Every row belongs to one group in each of 4 separate groupings. Each group adds its own fixed numbers to the row, and there is some noise. The rows also spread widely along 17 directions, which tell nothing about the answers.
In the rows, 128 means zero.
Known rows, each followed by its group in each grouping:
[132 133 119 115 125 162 181  85 184 179 169 112 107 151 107 166 131 158
 104 150 175 117 132  87 155 142 145 215 140  85 146] : k503 mevuv vumu K
[129  92  97 144 129 111 122 125 130 142 171 150 148 104 131 176 115 112
 112 113 153 154  96 100 123 146 128  87 138 108 130] : k8 vot vumu B
[142 123 145 125 122 154 143 127 128 118 143 140 121 128 155 119 140 117
 158 142 144 129  90 161 150 108 161  80 137 158 131] : k242 Padaz miriz M
[122 139 132 129 164 129 144 127 100 126 113 136 142  94 213 129 138 130
 111 143 120 139 130 171  81 137 116 126 143 120 105] : k670 vot lefe Z
[128 108 159 151 136 125 118 103 112 150 164 123 139 130  99 132 112 116
 152 109 122 112 117 150 132 126 105  75 132 124 164] : k974 pigod miriz B
[144 160 143 148  80 194 156 141 133 131 225 168 209 117 124 166 184 149
 151 112 193  75 149 120 177 123 166  85 145 169 106] : k503 pigod lefe K
[131  97 101 138 169  92 116 145 160 137 120 146 115 114 112 124 132 121
 145  78 117 174 107 140 175 116 168 146  86 102 119] : k8 Padaz lefe J
[120 118 113 139 127 138 175 109 122 164 134 127 147 122 121 146 140 131
 115  91 141 118 127 123 128 138 144 132 137  93 111] : k242 nalel miriz J
[186 120 102 138 155 100  94 178 196 129 171 122 123 141 110 151 111 170
 119 154 121 166 111 102 135 168  98 149  86  83 154] : k717 zave lefe Z
[193 105 129 164 180  89  67 132 180 154 149  95  95 118 107 112  89 104
 150  75 119 160 109 173 111  93  94  79  81 108 145] : k670 nalel vumu M
[102 150 144 136 162 138 175  85 108 168 131 124 134 102 115 120 112 153
 112 145 142 101 132  95 144 117 120 162 141 114 132] : k717 mevuv lefe B
[154 160 135 130 169  99 197  91 160 159 137  88  56 111 158 146 136 114
  84  93 136 121 133 131  77  91 107 143 152  69 145] : k974 zave lefe Z
[145 110 152 125 141 108 109 174 115 144 140 125 141 159 142 132 171  76
 117 117 161 191 110 135 121 164 186  69 149 131 115] : k503 pigod lefe Z
[140 157 135 143 170 120 133 122 126 161 119 132 110 101 146 125 136 127
 157 114  93 149 133 165 112 151 118 135 116 109 111] : k670 pigod vumu B
[142 111 125 123 179  93 131 180 107 117 109 118 125 121 172 123 100 135
 124 144 103 172  89 122  89 162 122  89 126  76 120] : k717 pigod vumu J
[133 116 126 128 161 106 154 155 127 110 106 156 180 126 151 123 172 143
 104 119 136 136 102 150 104 132 114 136 128  89 109] : k670 Padaz vumu B
[144 111 157 146 176 147 156 132 114 154 146 102 127 110 133 119  88 136
 153 138 118 115 113 139 174 141 110  78 106  97  62] : k503 zave lefe B
[158 123  81 143 119 139 122 137 165 136 147 120 168 118  96 124 113 180
 128 110 156 114 116  98 173  98 157 128  87 142 150] : k8 mevuv miriz J
[155 110 129 144 163 100 168 151 125 122 112 146 147 123 109 100 120 133
 160 112 119 104  81 146 110  99  83  85 105  71 115] : k717 pigod lefe M
[126 127 100 141 160 124 117 114 175 130 157 156 116  84 157 134 130 131
 141  80 146 153 121 155 141  83 154 159 110 135 137] : k503 Padaz vumu K
[145 157 170 140 163 115 116 120 132 141 136 123  80 113 117 111 131 116
 166 118  85 135 121 183 112 119  93  96 129 131 159] : k717 pigod vumu B
[163 153 144 140 135 118 147 129 129 111 138 119 176 119 167 143 143 154
 108 160 138 111 106 120 120 113 117 105 120 121 156] : k717 pigod vumu K
[ 96  87 141 129 160 126 103 106 130 115  93 126 134 120 122  74 117 151
 135 125  91 112 127 210 134  87  90 149 102 143 165] : k974 nalel lefe Z
[151 105 116 116 177 133 151 177 161 146 160 140  73 103 125 124 115 144
 116 139 119 161 101 120 145 180  83 101 136  78  39] : k503 Padaz miriz M
[135 113 114 151 154 110  91 152 158 119 160 145 120  79 110 129 114 144
 135  82 101 142 119 145 167 108 118  95  96 138 127] : k670 zave lefe M
[171 117 147 134 170  92 135 151 141 125 124 161 124 155 125 112 136  98
 167 159 140 166  73 147 111 130 109 114 111  82 142] : k503 zave lefe K
[136  89 139 124 128 133 136 142 129 122 103 117 157 150 114 116 143 144
 142 159  99 126  93 166 190 150 125 105  93 116 112] : k503 Padaz lefe K
[124  99 100 140 131 123  99 150 145 137 149  94 124 101 129 157  96 160
 119  97  84 141 129 129 171 151 143 102  95 120 129] : k717 nalel lefe M
[148 162 144 137 161 128 108 170 136 117 185 147 150 123 134 144 126 173
 147 138 123 136 146 116 101 169 102 147 124 104 149] : k242 Padaz vumu M
[135 116 116 143 174  78 132 143 130 136 101 128 140 113 135 134 145 125
 105  72 102 155 113 151 102 133 106 127 110  79 118] : k503 vot miriz B
[141 112  54 121 110 151 142 143 130 168 132 124  96 121 121 114  91 123
 160  93 150 149 105 127  69 145 157  82 152 119 123] : k670 Padaz miriz M
[157 146 164 132 188 123 101 178 150  91 136 119 154 120 174 111 132 182
 138 149 101 138 129 157 148 127 116 141  81 122 127] : k503 pigod vumu M
[130 184 131 124 150 126 177 132  99 149 137 182  96  85 135 133 139 113
 138 185 150 170  76  63 148 139 156  92 165 143 111] : k670 vot vumu B
[165 117 133 159 196  75  84 128 134 130 107 100 124 107 135  94  89 122
 134 106 103 161  93 153 124  93 109  89  76 122 148] : k242 Padaz miriz B
[155 115 115 145 118 153 108  95 167 165 185 104 108 124 114 153  96 123
 150 113 153 132 115 134 152 116 153 101 119 141 158] : k670 Padaz vumu B
[190 154 170 133 153 127 116 151 154 134 158  71 126 141 147 152 147 148
 101 144 112 134 135 143 140 160 114  98 115 112 124] : k670 Padaz vumu B
[158 166 115 101 133 133 143 145 160 156 119  90  94 140 117 114 168 155
  74 143 132 142 152 119 106 153 127 144 147 133 132] : k974 Padaz lefe M
[124 137 167 138 163 132 187  88 128 159 143 171 108 117 138 140 152 106
 169 142 118 119 105 170 125 140  92 149 142  78 109] : k717 pigod vumu B
[128 139 125 119 135  93 142 114 135 125 133 137  85  97 154 160 138 121
  82 170 115 177  78  93 145 131 136  98 150 137 167] : k503 pigod vumu J
[146 100 136 136 161 130  95 119 156 144 164 160  95 102 166 128 145  78
 138 110 144 176 112 202 114 127 121  98 143 142  97] : k242 Padaz vumu J
[124  97 137 148 169 105 102 145 139 144 161 109 156 129 104 153 110 146
 104  61 123 135 144 122 129 141 116 142 112  77 140] : k670 vot miriz B
[137 137 102 117 125 149 147 115 153 163 127 114  69 115 108 118 114 141
 143 147 109 140 115 130 155 135 135 124 124 137 130] : k503 pigod lefe K

New rows. What belongs after each?
[151 170 120 141 126  96 145 151 157 139 144 163 124 122  89 142 188 124
 140 102 133 153 110 106 156 121 165 129 120 127 157] : k717 pigod lefe Z
[160  90 139 131 132 135  96 154 162 150 181  91 147 172 122 165 124 140
 119 122 143 153 131 126 161 181 159 129 113  95 138] : k717 Padaz miriz J
[155 143 130 154 157  83 116 114 129 122 128 166 161  95 156 129 166 105
 130 123 136 153  93 160 117 101 111  90 114 142 144] : k974 Padaz vumu B
[134 141 115 149 167  95 117 128 130 135  96 118 147 115 131 103 135 141
 157  73  95 134 137 184 103 108 125 150  83 110 152] : k503 Padaz lefe Z
[121 152  94 124 141 151  96 190 125 118 164 162 135  99  90 101  85 202
 177 158 106 139 130  92 142 165 117 123 111 150 142] : k503 Padaz lefe M
[136  95  72 138 128  97  99 148 144 106 136 145 166 119 172 169 107 163
 125 119 104 153 104 144  79 158 101 141  99  90 173] : k503 vot miriz M
[ 80 123 111 130 153 141 132 111 109 140 145 107 146  89 130 136  71 197
  97 138 104 107 148  87 138 140 106 159 123 119 154] : k503 pigod lefe B
[157 160 120 125 153 120 139 128 154 136 124 133  95  91 132 111 152 143
 107 158 117 144 110 133 162 116 113 109 119 155 111] : k974 Padaz lefe B
[178 149 165 145 138 130 159 129 145 163 148 175 166 155 116 140 210  97
 151 153 162 148  99 150 165 159 131 117 120 114  84] : k503 nalel miriz B
[159 112 171 123 175  90 109 151 124 108 110 122  99 145 154 112 126 101
 128 167 107 179  75 160 112 126 117  83 123 113 157] : k242 nalel vumu J
[174 100 110 162 107 151 112  90 176 160 219 102 150 116 136 189 100 139
 116 116 163 116 120 118 175 132 131  95 105 125 131] : k242 Padaz miriz J
[137 124 137 128 148 160 110 125 169 155 148  96 117 131 128 113 137 152
 125 115 130 130 162 166 172 122 151 160 104 145 121] : k974 nalel lefe Z
[136 156 146 133 145  89 149 112 114 134  84 117 125 136  98 106 149 131
 130 129  95 125 101 146  98 109  98 114 124 115 190] : k503 pigod vumu B
[152 119 124 132 143 118 128 140 154 123 167 148 115 127 143 160 112 141
 156 166 123 156  89 113 166 146 142 130 106 102 153] : k717 Padaz lefe J
[173 147  90 131 129  92 139 142 149 132  82 162 135 138 109  96 173 123
 161 124 117 146  92 177  72 120 100 122 105 116 153] : k503 Padaz lefe M
[146 104 114 145 172  98 106 149 127 108 119 128 148 104 145 105  86 154
 143 129 107 135  95 148 104 105  86  92  91 107 148] : k974 nalel vumu M
[113 155 175 113 151 110 165 154  94  90 143 146  94 122 140 125 127 123
 148 147 117 130  91 114 114 106 140  90 169 114 187] : k717 Padaz lefe K
[150  98 163 113 154 131 166 110 138 149 135  77  67 144 146 119 121  83
  90 119 159 133  92 152  92  96 117  59 175 104 123] : k503 pigod vumu B
[147 141 102 139 149 147 109 126 160 164 142 103 125 112 134 137 126 161
 150  97  99 134 168 168 144 159 138 168  87 121 108] : k8 Padaz lefe B
[151 119 134 136 174  84  99 127 131 142 110  98 112 137 115 111  94 135
 142 147  97 162 106 129 141 132 123 127  85 104 175] : k974 Padaz lefe J
[163 152 107 162 149  89 150 153 149 143 156 127 155  79  83 165 139 163
  93  78 102 113 127  82 163 136  83  99  97  79  97] : k670 vot lefe K
[136 103 146 123 158 114 137 136  99 114  56  56 119 148 166  84  99 131
 152 101  72 116 107 212  72 103 117  82 107  96 158] : k503 pigod vumu K
[143 126 141 144 162  97 105 151 145 129 175 143 146 118  64 123 118 150
 115 118 135 132 120  92 146 124  81 114 116 108 153] : k503 Padaz lefe K
[171 143 162 136 148 122 110 123 139 151 144  50 129 160 138 136 117 145
 117 115 117 124 150 149 100 147 118 117 115 106 167] : k503 Padaz miriz M
[147 156  99 138 134 115 134 140 155 162 136 108 100 120  68 133 117 157
 140  94 110 136 130  93 154 127 147 141 100 111 158] : k670 vot lefe Z
[184 178 110 147 123 122 117 123 133 153 105  66 131 137 147 110 117 133
 158 119 127 135 130 150  95 106 175  99  95 151 188] : k717 zave lefe Z
[118 115 119 134 126 152 132 145 144 144 157 121 155 115 115 140 150 150
 114  72 136 116 146 142 151 134 150 118 132 128 105] : k717 pigod vumu B
[178 133 112 130 121 123 128 117 158 170 134  90  93 133 111 136 133 123
 107 145 121 148 115 132 129 149 112  88 121 127 133] : k503 pigod lefe J
[167 115 109 140 165 108 126 135 142 147 130  77 127 102 140 120  94 142
  76 120 137 130 106 123  96 117  86  72 124 107 107] : k717 mevuv vumu B
[139 116  89 153 145 119 120 134 138 124 134 140 173  85 154 132 110 172
 122 134 108 121 117 146 128 129  86 125  91 115 118] : k717 nalel lefe Z
[132 126 125 135 153 154 114 115 136 146 138 136 140 126 119 100  95 158
 162 160 134 127 118 139 126 126 118 148 108 138 151] : k242 pigod vumu B
[125 102 125 154 171  96  75 152 136 128 144 134 154 107 104 124 101 149
 147  76  96 140 134 156 111 135  88 126  94  98 147] : k717 vot vumu M
[140  78  66 141 106 165 134 116 175 150 177 132 122  90 136 166  99 157
 116 118 129 127 106 133 182 142 124 106 108 124  85] : k242 nalel miriz J
[107  89 109 155 171  90 133 122 105 149 115 172 138  79 125 121 124  98
 137  75 105 158 100 163 107 134  93  93 125  89  86] : k242 nalel vumu J
[149 114 131 159 138 122 126 136 115 120 171 164 173  93 170 155 121 119
 152 136 138 129  95 142 136 129 116  62 117 124 109] : k717 nalel lefe M
[128 133 120 139 127 141 127  96 133 161 159  83 137 112 153 183  96 167
  99 147 117 130 145  90 173 158 156 154 109 119 152] : k670 vot lefe J
[134 110  95 113 147  99 147 132 149 111 110 173 106 112 139 109 130 126
 107 174 145 162  61 115 102 101 108 118 143 122 162] : k974 pigod vumu K
[187 136 128 148 150 139  83 159 170 138 205 128 111 103 154 148 109 128
 147 119 140 150 128 145 124 135 118  73 114 139 115] : k670 pigod lefe M
[158 135 113 131 136 161 113 149 154 145 132  85 122 125 122 118  94 188
 153 151  82 118 140 156 142 164 101 135  89 114 127] : k717 nalel vumu K
[155 119 136 125 139 138 114 152 135  89 129 121 144 138 210 138 140 137
 159 135 117 144 103 192 127 122 171 108 104 136 151] : k8 Padaz miriz B
[167 103 142 136 158 172 125 114 144 158 167  75 142 117 176 113  96 140
  94 161 173 114 134 152 127 125 101  85 129 132  77] : k974 nalel vumu Z
[154 134 122 142 136 135  99 129 134 160 154 102 160 129 119 128 122 141
 122 128 146 137 137 130 115 153 124 106 123 136 137] : k717 Padaz vumu B
[150 127 163 137 180 104  92 151 127 104 200 135 137 127 186 166  97 125
 138 141 144 156 126 122  84 141 120 122 136  93 180] : k8 Padaz lefe K
[132 127 104 122 133 148 143 152 146 129 184 166 128 105 129 138 128 140
 121 128 177 131 118  98 127 119 133 114 152 128 119] : k974 vot lefe K
[132 158 138 139 144 146 103 127 151 143 173 111 124  93 115 137 118 180
 122 143 109 124 153 120 190 138 123 137 105 161 136] : k503 mevuv lefe Z
[128 131 119 103 151 127 146 154 132 156  92 107 110 127 137 115 167 125
  69 135 131 173 130 122 140 161 156 133 145 127  80] : k503 vot lefe K
[123 118 129 126 166 112 132 143 103 139  93 108 144 123  76  72 100 154
 101 127 122 113 115 123  80 119  71 103 141 106 143] : k670 mevuv vumu K
[183 158 107 125 126 130  94 163 168 142 153 123 130 127 131 140 163 151
  92 161 138 168 135 123 128 170 128 121 122 154 124] : k242 mevuv lefe J
[117 147 139 131 179 118 157 132 113 126 139 143 112  92 131 101  97 138
 138 130 145 128 104  96 132  87 134 120 139 116 141] : k717 Padaz lefe K
[176 107 110 140 133 117 135 122 186 110 161 167 133 118 165 163 153 125
 120 140 148 133  87 162 124 102  96 127 109 109 131] : k242 vot lefe M
[133 104 140 138 145 131  99 117 119 169 166  77 142 133 147 161  82 133
 105 159 140 163 122  84 156 182 157 100 121 122 136] : k503 pigod vumu M
[155 122 108 121 141 154 113 157 137 151 133  86  98 120 123 106  92 147
 134 139 119 149 126 134 129 157 141  84 125 135 112] : k8 zave vumu J
[197 195 138 123 161 109 158 141 122 156 117  97  96 130 150 110 139 116
 119 165 148 159 111 104  72 138 131  87 147 115 134] : k8 Padaz vumu J
[150 141 152 129 161 107 146 179 113 125 137 138  87 121  82  93 135 105
 158  78 123 134  95 138 110 102 115  32 150 115 125] : k974 vot miriz B
[159 130  97 165 162 109 149 107 152 171 124 114 150  87  78  92 103 145
 108  96 150 108 109 107 142  78  88 104  97 111 107] : k717 nalel vumu Z
[145 131 137 156 156  92 136 117 135 132 151 164 130  97  71 113 118 121
 154 121 130 127  77 115 159  91  85  77 114 119 145] : k503 Padaz vumu K
[123 137 102 130 131 120  76 180 116 114 169 179 150 114 102 130 107 160
 166 162 121 173 103  98 117 178 121 101 129 151 175] : k503 Padaz vumu B
[120 102 103 139 139  98 130 149 137 133 143 143 148 106 115 160 144 148
  99  96  97 147 120 121 145 171 111 124 120  92 120] : k8 pigod miriz Z
[151 140 155 146 161 134 144 111 140 149 142  98  69  83 167 140 120 118
 152  93  72 126 126 193 153 123 115  84 116 115  93] : k670 pigod miriz K
[115 121 143 128 166 116 130 123 101 123 130 136 117 103 144 103 106 117
 131 132 130 136 105 143 103 107 108  90 148 128 143] : k503 Padaz lefe K
[137 123 114 115 163 155 118 149 132 138 111 135 124 121 150  86 110 152
 134 186 138 160 107 138 124 146 128 138 121 144 104] : k242 vot vumu Z
[211 144 133 146 128 128 123 152 144 140 142 123 140 148 156 124 160  87
 161 117 155 136 106 198  68 119 119  49 124 126 121] : k717 nalel lefe B
[150 174 160 130 172 156 165 114 121 164 126  96 139 132 160 100 118 154
 129 158 171 114 139 108 121 118 158 158 132 123 120] : k717 mevuv miriz M
[120 161 137 148 141 104 131  79 129 146 169 142  96  86  90 142 103 142
 127 152 113 130 105  89 146 113  93 122 137 139 198] : k242 Padaz vumu Z
[160 112 143 135 166 104  93 143 130 126 112  85 116 135 175 123 130 103
 142  87  97 157 128 206  95 128 140  89 104 117 137] : k8 Padaz lefe B
[142 127 105 141 144 123  91 128 148 151 192 162 107 100 139 166 106 116
 137 131 145 172 118 118 101 150 119 117 141 129 151] : k670 vot lefe B
[147 128  93 123 159 120 107 142 132 145 126 111 107 120 108  89  75 155
 125 144 130 150 115 103  82 133 101 120 129 122 161] : k8 Padaz miriz K
[159 104 156 148 155 178 147 104 163 140 190 109 152 134 210 159 123 131
 170 101 157  92 153 207 135 111 142 152 101  93  97] : k8 pigod lefe Z
[110 105 164 130 142 106 138  93 117 129 107 130 129 138 124 132 140 107
 118 150 122 146  83 142 156 112 146 119 133 129 179] : k670 zave vumu B
[116 106 107 134  90 182 163 109 134 121 117 169 184 129 128 114 148 168
 187 156 124  80 101 182 183 109 146 142  97 150 130] : k670 pigod lefe Z
[187 150 114 142 144 149 148 141 151 159 129  93 149 132 105  91 130 172
 146 106 130  90 143 158 116 126  94 112  97 107  98] : k974 Padaz miriz J
[138 117 114 123 169 137 133 130 149 152 128  91  93 116 125 102  91 153
 110 112 125 131 131 127 113 118 115 131 126 111 128] : k8 pigod miriz B
[174 116 104 164 121 127 139 145 150 182 162  85 182 151  81 154 126 148
 145  61 134 103 149 127 132 167 125 110  87  64 105] : k717 pigod lefe Z
[107  95  78 112 104 192 124 114 154 148 186 144  75 102 147 146  79 140
 162 131 150 144 113 139 134 137 168 121 157 148 137] : k670 Padaz vumu J
[169 158 171 129 147  82 128 148 117 114 102  94  99 139 133 117 160  99
 116 126  95 149  95 162 102 103 118  48 130 134 174] : k503 nalel lefe B
[147 130 117 139 133 132 164  86 152 152 139  91 122 106 159 157 111 139
  93 136 146 122 105 100 160  98 157 125 119 117 142] : k670 pigod vumu K
[115 132 160 123 155 123 123 136 116 128 145 138  85 121 123 116 119 129
 157 143  92 140 119 164 102 147  91 108 149 115 162] : k974 nalel vumu Z
[149 161 161 138 158 157 147 115 112 150 112 145 186 153 168  91 166 129
 204 136 158 114 143 196 108 127 160 164 105 125 117] : k974 Padaz vumu M
[148 135  91 113 130 135 151 169 152 108 127 158  93 106 153 120 132 151
 151 142 111 144  88 152 101 127 120 104 137 118 130] : k717 pigod vumu J
[180 134 161 146 151 108 116  96 143 148 109  75 148 141 172 123 153 100
 110 128 142 141 114 178 128 103 146 105 104 132 143] : k717 Padaz vumu K
[132 107 144 137 148 151 138 110 112 180 121  54 130 130 107 121 102 142
 111 112 108 110 139 144 151 159 122  95 118 110  86] : k242 mevuv vumu B
[118 108 114 156 144 119 100 114 125 130 163 142 158  78 118 134  90 158
 123 107 115 112 121 132 129 115  71  96 114 134 144] : k503 vot miriz M
[150  87  91 134 154 130 146 160 165 135 170 159 143 118 131 150 108 159
 123 129 136 136 106 126 111 174  68 139 120  53  86] : k503 zave miriz K
[119 110 158 138 181 111 122 150 122 111 157 147 123 115 152 127 110 123
 158  97 117 142 111 155 118 122 123 119 130  89 138] : k717 Padaz miriz K
[158 153 122 145 128 132 119 144 128 142 132 115 161 125 158 130 157 133
 140 106 122 129 148 180  92 141 133 110 116 132 131] : k717 nalel lefe Z
[139 111 110 153 118 136 135 133 139 141 143 150 188 135  99 136 162 132
 169  67 137 108 126 171 149 124 148 122  95 116 117] : k242 Padaz lefe B
[152  86 113 124 154 130  96 139 162 141 136 106 112 140 138  98 119 104
 124  95 168 159 116 172  95 103 149 105 132 133 133] : k8 Padaz vumu Z
